The same things were measured in two ways. Each way mixes the same 12 hidden numbers, adds some noise and spreads widely along 7 directions of its own, which tell nothing about the thing.
In the rows, 128 means zero.
Some things both ways: the first way, then the second way.
105	133	112	123	124	143	118	170	124	149	120	144	134	103	132	123	131	109	127	149	115
134	153	148	111	155	113	145	150	116	116	121	112	149	136	111	134	146	134	134	119	125

163	114	153	126	118	117	168	126	101	150	84	109	117	104	149	169	153	134	122	101	124
136	140	134	129	150	110	85	148	149	118	92	130	169	138	120	135	122	162	105	109	115

117	113	114	122	112	130	138	146	119	121	159	121	120	125	103	129	129	120	107	157	113
118	135	122	138	94	131	113	111	137	117	124	103	127	132	103	141	139	111	99	129	94

141	113	119	144	144	129	142	129	120	142	147	124	118	135	110	121	123	154	140	124	114
96	119	114	109	156	113	136	122	131	114	124	116	105	129	127	132	135	154	144	105	140

145	105	139	133	123	129	107	131	136	148	149	96	132	152	130	133	118	100	131	143	141
136	105	84	123	143	123	160	129	132	132	133	144	111	99	128	118	134	109	147	152	123

102	144	129	107	124	121	56	121	163	120	181	113	145	125	111	116	132	116	124	125	144
112	88	131	122	97	144	109	124	139	117	144	128	119	122	133	130	102	114	122	113	139

104	124	144	135	111	119	156	130	115	115	84	179	111	94	116	147	119	135	135	116	130
128	120	117	142	142	134	135	132	122	155	133	136	139	126	123	110	94	148	90	144	118

126	102	131	127	133	105	112	129	133	128	176	157	143	163	93	142	136	150	122	103	137
141	126	129	127	115	116	96	123	151	120	95	137	120	131	125	142	139	128	119	122	145

137	124	135	137	112	132	142	131	131	131	88	144	126	142	141	129	122	132	131	130	122
136	110	129	120	102	161	127	111	133	133	164	148	118	128	117	132	96	106	114	124	130

72	126	124	117	110	102	90	140	147	138	164	138	130	99	99	142	131	131	101	102	118
135	137	145	128	155	136	157	138	115	130	139	127	136	126	138	117	137	134	149	133	138

116	149	129	134	114	131	130	140	126	121	115	156	124	124	136	138	109	136	134	127	133
146	166	131	143	142	112	119	134	103	113	87	115	152	120	131	126	132	142	105	130	123

93	112	131	124	115	108	141	140	127	101	170	193	129	107	63	131	112	131	129	138	132
104	117	105	128	122	100	129	125	137	123	108	104	138	112	128	109	122	128	113	139	109

116	159	110	106	151	138	90	142	130	123	161	127	125	110	132	127	149	144	152	165	140
106	126	121	119	134	115	146	127	111	127	112	115	121	119	141	112	100	153	106	122	142

162	107	128	118	120	118	104	135	140	132	171	160	155	151	117	118	105	151	122	126	108
130	153	129	116	111	149	142	110	131	131	156	147	137	148	137	145	129	131	152	98	142

142	130	143	148	141	109	150	83	114	133	100	142	125	91	126	139	129	148	138	103	131
123	133	102	111	172	118	138	135	133	135	92	141	129	143	160	105	134	163	143	124	151

95	156	128	119	128	125	141	130	136	128	139	143	125	121	102	126	127	128	145	159	137
151	127	146	132	87	147	129	133	130	101	161	124	131	131	117	141	130	83	137	127	114

117	107	129	148	131	121	136	130	144	134	168	116	131	182	105	137	132	109	118	126	144
140	117	121	158	150	142	136	127	125	135	127	150	128	131	139	106	139	136	139	151	140

170	118	112	108	145	129	84	135	125	145	145	71	125	137	160	131	151	145	131	117	133
122	126	102	133	141	110	150	113	105	143	111	131	111	111	137	103	124	132	115	153	136

144	126	118	136	127	122	122	118	149	140	151	108	132	153	133	113	109	150	116	120	100
101	115	126	140	128	130	134	103	139	134	133	122	105	143	125	112	131	146	116	136	134

98	129	133	120	112	119	121	136	145	131	156	128	123	148	100	134	129	127	115	107	125
113	114	132	112	129	129	97	139	127	110	117	111	109	117	131	148	101	135	131	93	122

142	116	96	135	135	122	100	143	131	128	108	119	114	128	155	118	104	149	134	94	124
126	141	132	134	125	122	111	120	97	137	110	119	114	120	102	155	147	134	106	121	114

172	145	132	136	124	128	105	104	152	152	83	96	145	143	181	118	109	127	130	108	121
129	124	131	96	127	156	107	126	119	123	129	152	125	140	146	143	110	131	147	85	143

161	114	129	107	115	138	106	156	129	132	138	126	128	139	146	133	143	134	124	126	119
110	144	117	107	141	121	124	125	105	128	117	125	134	119	136	135	89	161	112	92	123

164	117	114	140	117	141	138	161	137	142	123	142	125	176	138	118	107	145	138	120	113
108	124	130	115	144	117	109	119	132	111	115	111	124	129	112	127	116	142	110	114	131

113	146	124	133	124	157	129	149	133	101	111	137	131	133	141	110	103	87	145	177	147
103	117	133	130	125	132	139	131	114	131	162	111	159	110	114	124	96	131	116	121	110

141	140	136	138	143	126	157	108	122	120	82	117	121	137	158	151	151	132	141	144	150
122	105	129	114	138	139	120	129	137	134	119	147	135	115	144	119	97	145	126	117	141

113	98	143	140	109	123	133	153	130	144	175	144	144	125	95	144	141	116	99	106	108
117	110	140	123	165	110	162	146	165	115	142	116	145	130	121	106	144	146	141	143	145

126	131	132	162	118	129	139	126	130	140	118	140	160	129	134	118	80	106	116	119	118
142	144	118	127	141	132	170	137	108	131	137	134	140	128	147	117	156	111	174	142	141

134	134	134	142	124	139	96	97	157	125	136	100	147	178	153	106	104	90	115	136	143
104	133	118	104	153	98	147	122	146	125	117	95	120	121	115	108	116	137	113	137	126

156	144	137	120	132	118	135	108	144	138	122	110	125	140	158	127	108	150	139	128	121
131	130	128	143	120	109	138	121	138	130	131	129	120	122	122	122	131	136	121	145	118

113	151	137	136	132	103	113	119	142	149	111	150	123	107	123	136	86	147	164	88	146
157	110	130	143	93	149	122	146	115	131	158	142	112	132	102	151	108	104	106	133	114

76	115	138	161	111	100	126	105	145	118	144	159	145	115	99	137	100	108	98	120	131
109	130	148	119	122	106	92	119	176	106	103	107	150	143	91	141	142	147	96	113	123

143	131	120	107	140	133	87	121	138	138	136	93	127	137	133	114	139	116	140	128	142
121	125	119	109	161	120	126	143	119	125	112	120	130	124	139	122	131	131	149	117	128

Other things, the second way, with their names:
j_145: 121	124	125	116	94	146	126	115	121	137	144	141	107	139	128	148	125	119	134	108	116
j_131: 151	128	115	136	131	134	173	141	117	158	141	152	116	117	145	120	115	132	140	149	149
j_272: 146	152	123	143	115	128	111	132	111	116	89	113	121	136	118	147	163	122	96	131	102
j_322: 162	143	150	167	102	143	140	134	98	125	140	134	139	135	131	127	153	111	118	149	122
j_845: 159	155	98	136	131	146	95	125	104	129	107	144	130	148	129	141	117	125	106	116	125
j_355: 148	151	108	145	132	149	97	117	117	143	109	150	134	135	140	146	139	131	141	115	126
j_997: 130	101	130	135	105	140	137	130	129	123	144	131	117	130	123	122	132	112	113	141	119
j_748: 98	101	129	98	104	134	171	106	136	129	169	130	104	135	128	114	111	117	135	125	148
j_698: 123	120	143	108	135	123	134	144	166	99	132	108	145	121	123	139	158	115	156	116	130
j_203: 119	141	133	109	128	121	98	127	133	114	116	119	143	123	144	142	121	126	155	90	133
j_391: 136	103	142	159	121	114	80	129	145	119	120	142	128	157	114	120	144	128	122	137	139
j_605: 128	124	148	122	153	134	117	130	152	108	159	122	154	114	121	127	122	116	164	117	131
j_361: 132	122	145	104	93	154	121	130	132	112	153	120	131	120	103	160	123	89	130	105	113
j_655: 132	119	120	109	147	110	158	142	129	107	113	107	112	100	121	123	153	113	131	146	117
j_209: 113	121	109	99	158	99	137	127	128	124	110	120	113	113	140	123	153	122	168	124	142
j_923: 115	94	121	110	152	116	132	136	167	119	122	124	153	109	140	96	109	128	131	138	140
j_969: 137	102	113	116	110	123	147	137	119	134	107	134	89	112	148	122	131	110	124	145	142
j_353: 105	138	127	128	160	103	111	127	128	152	121	128	158	138	139	102	93	166	135	118	134
j_785: 116	119	124	112	119	117	122	140	119	120	118	112	113	114	107	147	101	131	101	111	111
j_686: 121	127	127	126	106	144	123	112	107	129	131	122	98	130	139	140	132	114	132	116	141
j_314: 133	138	121	125	102	113	122	120	132	123	132	125	116	129	110	142	117	123	118	123	118
j_916: 133	129	120	151	149	100	115	132	109	119	82	133	134	130	158	102	144	152	131	140	159
j_434: 120	159	121	107	142	82	143	137	105	124	92	96	134	116	118	126	151	123	132	134	104
j_647: 128	137	111	130	119	114	95	118	101	129	105	138	138	125	123	131	108	128	113	114	108
j_901: 144	114	127	140	105	141	99	120	158	131	118	139	121	138	119	139	158	104	127	138	122
j_631: 120	167	162	106	118	128	151	138	118	120	150	111	180	133	127	135	120	133	136	99	109
j_784: 150	115	107	126	150	141	163	142	133	128	152	137	113	101	121	139	149	103	163	144	122
j_838: 137	126	149	95	148	123	174	159	137	108	144	123	156	101	129	130	137	120	157	122	132
j_407: 125	96	120	117	127	144	111	126	134	133	121	156	117	121	158	124	115	132	148	115	143
j_72: 166	111	120	147	118	136	100	140	128	126	105	152	114	130	133	133	155	102	139	147	127
j_242: 151	184	130	156	136	116	100	121	121	131	103	118	147	156	122	133	160	130	125	131	111
j_330: 108	127	133	120	150	129	115	114	173	125	117	121	165	146	137	96	111	148	120	124	151
j_978: 156	150	105	138	94	136	148	124	98	127	145	130	95	125	132	145	130	96	145	135	121
j_331: 127	148	133	124	116	151	119	117	128	118	160	134	155	141	118	144	114	131	131	97	112
j_274: 150	138	101	143	123	138	111	112	115	127	108	143	103	135	129	130	109	132	91	132	134

Some of these things the first way, each followed by its name:
102	111	140	108	104	120	171	150	91	140	102	109	122	63	127	152	152	105	80	110	96 => j_353
112	111	128	117	91	120	169	166	111	124	119	189	108	81	95	140	113	143	124	143	97 => j_331
100	120	133	110	99	118	107	153	139	152	124	116	138	101	130	130	111	99	108	132	113 => j_647
137	120	129	119	129	131	124	138	107	152	124	88	104	109	134	146	134	130	139	138	131 => j_784
99	138	147	144	123	100	115	84	155	112	122	138	166	123	128	134	109	100	105	124	144 => j_631
107	145	124	129	118	140	124	150	141	117	130	155	135	124	129	117	125	125	125	126	120 => j_322
145	110	132	139	122	160	198	158	103	120	112	144	123	151	140	125	141	102	118	156	117 => j_314
132	132	129	132	126	167	140	157	118	124	136	109	138	133	152	117	162	95	108	130	121 => j_916
129	120	118	133	103	146	146	162	118	123	116	181	120	122	113	119	116	143	126	129	97 => j_272
162	139	107	130	158	126	137	118	120	140	95	108	131	129	158	118	111	135	152	138	136 => j_434
99	169	136	114	127	119	57	115	165	140	134	114	149	97	155	133	115	107	140	155	149 => j_838
131	130	121	90	108	114	101	134	119	148	123	99	114	65	137	135	134	148	111	121	96 => j_901
133	162	131	111	140	123	108	93	150	115	101	122	120	115	151	116	128	138	158	147	145 => j_407
131	135	129	128	125	133	151	137	124	145	99	123	118	125	137	129	128	122	136	127	125 => j_72
138	118	128	126	140	124	140	129	112	128	149	127	129	125	101	141	152	143	132	138	130 => j_698
130	146	128	127	145	142	104	124	142	120	124	154	146	140	136	110	138	137	147	137	132 => j_969
110	126	138	117	109	108	108	113	148	125	143	111	120	151	109	134	115	119	124	112	147 => j_605
